The first 8 rows are patterns. Each new row is the sum of 2 different patterns, raised or lowered, with some noise. Before adding, each is slid sideways (what falls off one end comes back at the other) and multiplied by a number that may be negative. Names go in the order of the patterns.
In the rows, 128 means zero.
Known rows, each followed by the names of its patterns:
[ 91 100 125 136 140 102 137 101  93 122  75 170 136 156 121 115 125 154
 148 113 104 124 120 131 129 158 149  75 143 120 120 129 136 112 130 158
 141  83 152 102  98 128 122 113 144 111] -> Q407
[111 122  96 118 143 132 100  80 111 151 116 128 122 148 106 109 127 163
 125 124 138 129 153 126 126 102 140 139 150 142  93 104 140 125 141 106
 159 154 171 135 130 130 110  88 110 142] -> Q757
[141 136 157 159 141 113 115 154 146 169 135 108 144 128 116  99 113 126
 138 119 138 141 111 118 144 113 138 133  92 110 137 113 137 110 124 145
  99 141 137 130  98 130 150 140 150 118] -> Q53
[163 111 138 156 113 120 118 116 126 177 131 102 121 143 161 131  86 165
 118 110 147 143 142 136 121 120 132 175 135 138 132 138 116 143 131 144
 120 116 119 140  60 177 137 133 136 126] -> Q838
[116 140 135  86 145 127 110  99  86 104 145 117 114 140 152  63 128 107
 165 152 143 144 136 156 128 141 120 121 125 147  92 115 110 152 142 144
 132 162 109 151 180 130 121 141 103 159] -> Q342
[131  90 157 127  85 107 155 126 102 119 131 104 104 113 136 161 132 129
 118 111 141 160 117 123 110 154  96 138 121 121 164 128 146 148 118 160
 142 119 130 126 134 120 148 156 142 146] -> Q783
[124 151 115 133 176 164 116 105 115 160 130 131  93 124 163  76 132 132
 145 102 126 136 145 152 139 121 134 130 113 136 125 112 127 161 113  96
 130 155 101 166 134 159 118  89 113 147] -> Q831
[132 105 116 111 147 124 101 134 121 112 108 144 115  94  66 111 165 131
 145 142 150 144 194 126 191  95 136 153 101  84 111 157 121  93 106  96
 117 117  92 115 163 149 159 118 127 159] -> Q161

New rows. What belongs after each?
[136 112 124 151 139 108 161 132 141 140 107 129 120 137 140 115 125 141
 128 139 130 144 116 109 119 126 104 174 116 135 163 143 128 128 153 148
 125 144 144 137 126 129 130 123 136 148] -> Q838 Q783
[ 96 135 104 106 121 103 126 137 133 117 120 122 130 111 102 132 107 105
 120 147 118 106 107  80 132 105  90  86 104 103 113 116  96  90  74 101
 130 117 115 121 127 117 120 121 114 104] -> Q53 Q783
[101 105 102 128  58 102  87 140 106 106  97 145  25 166 158 108 103 111
 109 115  97 137  96  55 110  90  83 116  65  56 113 105 118 115  86  72
  92  66 153 137 129 123 104 122 107 157] -> Q838 Q342
[157 160 142 127 165 138 199 161 133 168 201 182 166 168 166 183 177 157
 148 171 167 144 140 147 172 149 133 165 162 173 170 124 150 181 144 168
 157 168 160 148 187 202 170 117 157 163] -> Q53 Q161
[141 159 144 143 138 189 148 150 149 145 144 144 176 142 138 150 170 140
 163 150 126 170 164 166 155 131 169 179 130 158 160 145 141 156 163 163
 166 152 110 164 146 127 136 172 145 137] -> Q838 Q783
[105  89 101  94  88 107  70  95  94  99  56  87  96 111 112  92 102 112
  99 121 125  82  79 113  90 133  90  85 105  70  91  72  74  75  78  74
 106  93  74  91 114  50  97  83  88  91] -> Q53 Q342
[ 97  89 129  99 148 102  65 111 127 144 145  96 132 115 104 168 104 131
 128 135 149 149  49 165 138 111 102 177 146 126  91 118  92  97 102  82
 116 144 128 104 114 112 178 132 103 124] -> Q838 Q342
[113 125 112 131 133 111 135 138 147 149 147 110 118 128 114 115 186 115
 141 134 130 105 122 139 119 127 137 147 141 127 102 147 135 143 127 114
 102 133 115 149 102 118 122 137 128 122] -> Q342 Q783
[103 111 104  78 113  64 105 132 115  94 114  84  84  96  56  71 111 135
 107  75  93 109 145 116  66 203  68  96  87 123 108  74 103  77  77 122
 106 111 128 100  75 118 125  81 109 112] -> Q838 Q831
[117 110 102 129 121 105 120  95 106 138 129 122 117 108 146 127  92 140
 114 110 111 149 122 102 101  83 120 102 113  98  83  93 132 126 100  90
  94 105 134 104 101 125 132 119 120  93] -> Q53 Q783
[117 118  73 127 149 118 136  99 115 127 130 115 113 112 127  73 113 114
  66  79 118 120  76  76  64  75 119  99 130 149 131 122 152  92 171 111
 106 124  72  97  67 140  98  75 125  84] -> Q783 Q161
[ 72 129 106 158 128 127 172 123 155 131 137 114 128 121 125  85 142  95
 162 157 139 132 164  99 155 193 144 122 132  96 168 109 152 153  93 172
 100 104  84  94 113 143 101 103 145 162] -> Q407 Q342
[205 145 175 195 186 171 228 180 219 134 143 177 143 141 164 172 133 148
 153 155 135 180 131 160 194 150 185 143 147 193 141 137 164 151 179 157
 153 152 139 142 135 174 185 119 121 186] -> Q783 Q161
[136  98  89 104  87 105  98  87 108  91  94  87  88  85  99 103  70  78
  95  90 101 114  80 109 123 114  85 105 107 108 109 140 118  90  90  68
  88  86  96  81  89  49 120  97  97  91] -> Q783 Q161
[144 105 145 126 157 139  78  96 151 148 151  99 153 149 185 140 112 172
 120 106 111 160 124 124 102 111 136 140 112 101 135 143 129 145 131 125
 132 144 133 141 151 106 137 114 157 160] -> Q757 Q831
[106 110 127 113 132 112 107 102 127 132 113  88 120  89 102  83 128 122
 111  84 120  98 108 125  90 102 111 109 109  91  95  99 109 126  96  98
  84 100  74  94  72  94 107 115  88 130] -> Q757 Q342
[176 144 116 149 178 149 155 177 156 155 156 110 153 152 133 149 144 112
 164 140 162 141 154 151 161 157  98 150 151 143 176 115 148 163 169 173
 155 145 123 146 151 164 153 164 137 151] -> Q53 Q783
[136 137 114 125 137 139 108 113 120 130 123 117 108 108 126 129 128 106
 155 126 122 116  95 130 110 110 116 101 125 109 120 123 123 117 107 107
 118 118 122 141 106 123 141 136 105 115] -> Q783 Q831
[109 101 148 118 108 113 127 102 129 118  78  98 141  96 134 118 112 130
 103 116 130 134 108 118 128 118 142 105 139 137 139 160 106 101  94 136
 135 145 108  94 134 126 110 100 104 114] -> Q407 Q53
[168 147 190 148 155 163 151 165 151 181 157 149 161 161 181 178 161 147
 158 183 154 148 135 160 179 148 175 185 164 152 164 162 178 170 156 144
 172 179 168 152 173 159 165 150 176 176] -> Q757 Q838
[101  89 126 151 116 100 124  83 119 116 113 132 112 118  97 108 117 107
 108  96 132 139 116 115 122 107 135 115  99 138 123 127 114 139 116  87
 123 101  84 105 126 112 108 105 118 109] -> Q783 Q831
[135 147 112 146 128 120 123 151 115  94 152 138 110 114 108 176 136 149
 181 145 153 201 161 216 136 133 167 131 103 113 207 138 130 100 102 123
 124 111 112 167 148 171 139 143 150 169] -> Q342 Q161
[134 123 122 111  76 109 133 120  69 118 154 138 149  95 132 142 142 154
 140 115  96 151 156 196 136  75 132 107  98  76  93  75 128  69 149 125
  86 125 161 114 109 127 107 115 146 109] -> Q53 Q161
[103 147 168 171 160 147 137 170 158 136 115 200 118 144 146 107 132 132
 132 107 151 128 125 138 177 104 195 175 158 123 139 114 149 138 180 122
  85 130 164 121 185 137 156 169 101 173] -> Q407 Q342
[134 151 173 151 122 135 163 143 154 141 148 174 177 175 137 151 196 150
 156 164 148 171 160 134 169 170 161 146 165 145 150 117 158 195 162 191
 145 166 154 199 162 194 126 151 178 153] -> Q407 Q161
[ 77 153 137 137 118 131 133 100 131 114 142 128 137 116 119 153 143 126
 117 122 143 126 106 149 139 129 110 143 131 128 123 129 120 153 147 140
 104 145 108 118 130 134 116 130 114 114] -> Q407 Q838
[114 118 115  93  96  75  93  80 100 117 125 110  68 120  92  80 106 116
  85  81 122 127 109  95  71  92  74  90 143  77  78 109  98 103  89 116
  69  92 131  55 113 104  81 106  82  75] -> Q407 Q783
[183 161 153 160 161 156 170 159 136 158 179 151 140 169 173 144 180 170
 186 159 135 175 157 156 175 152 166 180 191 151 137 158 185 167 167 142
 145 182 138 166 160 162 145 175 154 176] -> Q838 Q831
[157  59  95  99  90 115  55 124 109  71 109 111  96 124  95  53  98 105
 112  81  57  82 120  50 115 110  72  88  93  62 104  97 110  63  98  94
  97 100 110  87  91  78 105 119  91  81] -> Q838 Q342
[138 160 129 164 192 162 148 167 151 158 159 141 161 170 155 162 129 150
 145 171 130 135 162 167 150 136 183 177 158 135 144 165 169 166 160 170
 166 165 151 148 123 170 176 142 138 183] -> Q831 Q161
[207 149 119 150 201 161 153 147 137 184 146 116 107  96 145 162 136 122
 150 120 156 152 137 169 155 180 175 166 127 166 164 182 175 130 132 149
 129 129 168 115 142 116 165 159 132 154] -> Q53 Q161
[151 133 116 121 131 110 154 141 124 139 148  99 142 131 161 136 147 146
 145 152 144 141 133 129 140 154 121 128 157 135 144 148 138 161 115 160
 166 130 142 151 130 161 133 127 143 125] -> Q838 Q342
[ 92  61  79 142  98  93 105  84  94  66  86  62 105  85 102 118 154 136
  91 102  91 144 117 111  96 107 154 111  64  85  83 100  83 110 121 106
  48  91 110  73 102  74  69  84 126  72] -> Q757 Q53
[121 138 100 139 102 134 153 155 114 102  99 135 161 114 107 140 147  89
 135 140 178 113 157 141 135 156 140 132 129 151 142 115 124 105  98 151
 140 133 148 148  90 132 171 141 138 126] -> Q407 Q342
[147 209 178 142 152 173 159 162 128 215 178 152 129 148 181 153 181 163
 113 161 154 165 128 224 148 143 158 131 180 141 105 192 116 129 179 166
 169 156 157 131 131 176 143 159 195 134] -> Q838 Q783
[107 119 115  97  85 102 101  86 107 105 130 124  95 112 107 120 114 105
 121 107 140  84 125 112 123 152 119 113 118 119 142 142 109 100 120 115
 100 106 120 120 129 109  92 136 100  78] -> Q53 Q783
[113 123 128  67  84 122 144 122 100 125 141 158 102  95  78 143 124 135
 103  75 107  91 110 127  99 127 136 157 128 127 119  89  75  95 117 100
 103  69 101 146 107  64  64 111 116 123] -> Q757 Q831
[110  91 102  98  83 114  99 100  86 105 102 110 124 119 111  85 112 106
  98  79  81  82 107  92 116  80  95 108 109  86  75  99 118 101 116 108
  90 107 111  72  92  85  80  85  88  87] -> Q53 Q161
[190 187 187 107 141 173 181 125 105 175 161 136 103 173 140 122 110 139
 122 117  78 126 194 141 163 174 167 132 223 170 204  88 176 136 113  75
 136 207 150  95 128  94 145 129  66 100] -> Q831 Q161
[154 152 160 163 135 145 136 152 162 162 150 156 158 156 160 165 167 196
 132 160 158 165 161 141 160 160 148 177 170 154 159 166 132 162 167 176
 162 158 161 185 140 158 156 142 157 145] -> Q757 Q838
[106  98 105 106  79  72 104 102 111 123  83 130  80  73  86  67 150 126
 138  78  80 110 127 132  80 105 120 126 113 107 135 112  35 109 109  87
 103  93  86 115 135 100  37 117  98  71] -> Q407 Q757
[158 127 119 172 141 144 133 126 122 125 139 134 148 127 150 136 129 132
 137 166 155 144 134 131 140 139 159 128 110 139 143 138 154 143 156 116
 146 158 133 144 155 149 163 165 141 128] -> Q407 Q342
[110 122 131 116 125 147 118 112 110 115 126 122  93  92 128 111 132 108
 141 128 164 129 128 111 102  86 106 114 117 105  74 112 133 118 113  73
 115 130 108 138 107 134 114 120 137 154] -> Q757 Q342
[148 152 145 154 128 156 123 135 161 119 185 154 140 159 136 117 151 177
 133 113 137 143 132 131 156 165 132 159 141 134 135 158 154 140 162 144
 132 142 135 120 143 163 136 168 147 114] -> Q407 Q783
[ 99 101 108  86  79 111 121  74 113  98  89 118 107  90 113  95 110  85
  85 114  89  90 102 114  97  78  93  87 109  86 118  62  74  89 106 110
  68  92  66  83 118  91 103 112 122  92] -> Q53 Q838
[104 110 122 126 104 158 123 137  97 115 114 119  78 128 106  77 132 126
  95 146  86 122  92 103 152 105 113 138 148 148 133 108 120 134 108  75
 166 120 129  84  85 100 109  95  95 119] -> Q53 Q342
[158  79  86 189  93  84  91  91 126  76  91  80  43 116  89  75  79  46
  73 125  85  53 118 146  29  71  96  98 112  81 118 135 134  78 111  66
  99  88  71  29  94  96 129  80 107  95] -> Q342 Q831
[105  78  80  48  70 120 100 103 113 100 111 138  93 152  69 101 119  90
  82  94 110  94  77  79  68 109  90  79  77 112 106 111  88  86 117  96
  84  91  86 103 105  83 107  84  82  78] -> Q342 Q161
[152 161 154 127 149 134 167 166 145 157 167 153 158 167 171 128 154 169
 160 170 171 166 151 174 184 179 148 129 189 166 177 170 148 173 160 145
 133 146 174 166 154 164 170 139 156 169] -> Q53 Q838
[112 133 153 136 102 114 166 133 145  87 118 117 146  90 137  91  73 154
 154 109 154  91 158  94 100 132 107 129 143 170 198 166 102 153 146 145
 115 176 125 171 135 120  98 125 121 108] -> Q757 Q342
[112 176 148 159  98 130 119 122 154 128 131 136 138 154 141 111 182 137
 145 118 146 125 120 104 137 127  89 129 122 106 147 123 154 111 117 142
 118 151 139 159 177 175 135 147 140 134] -> Q53 Q342
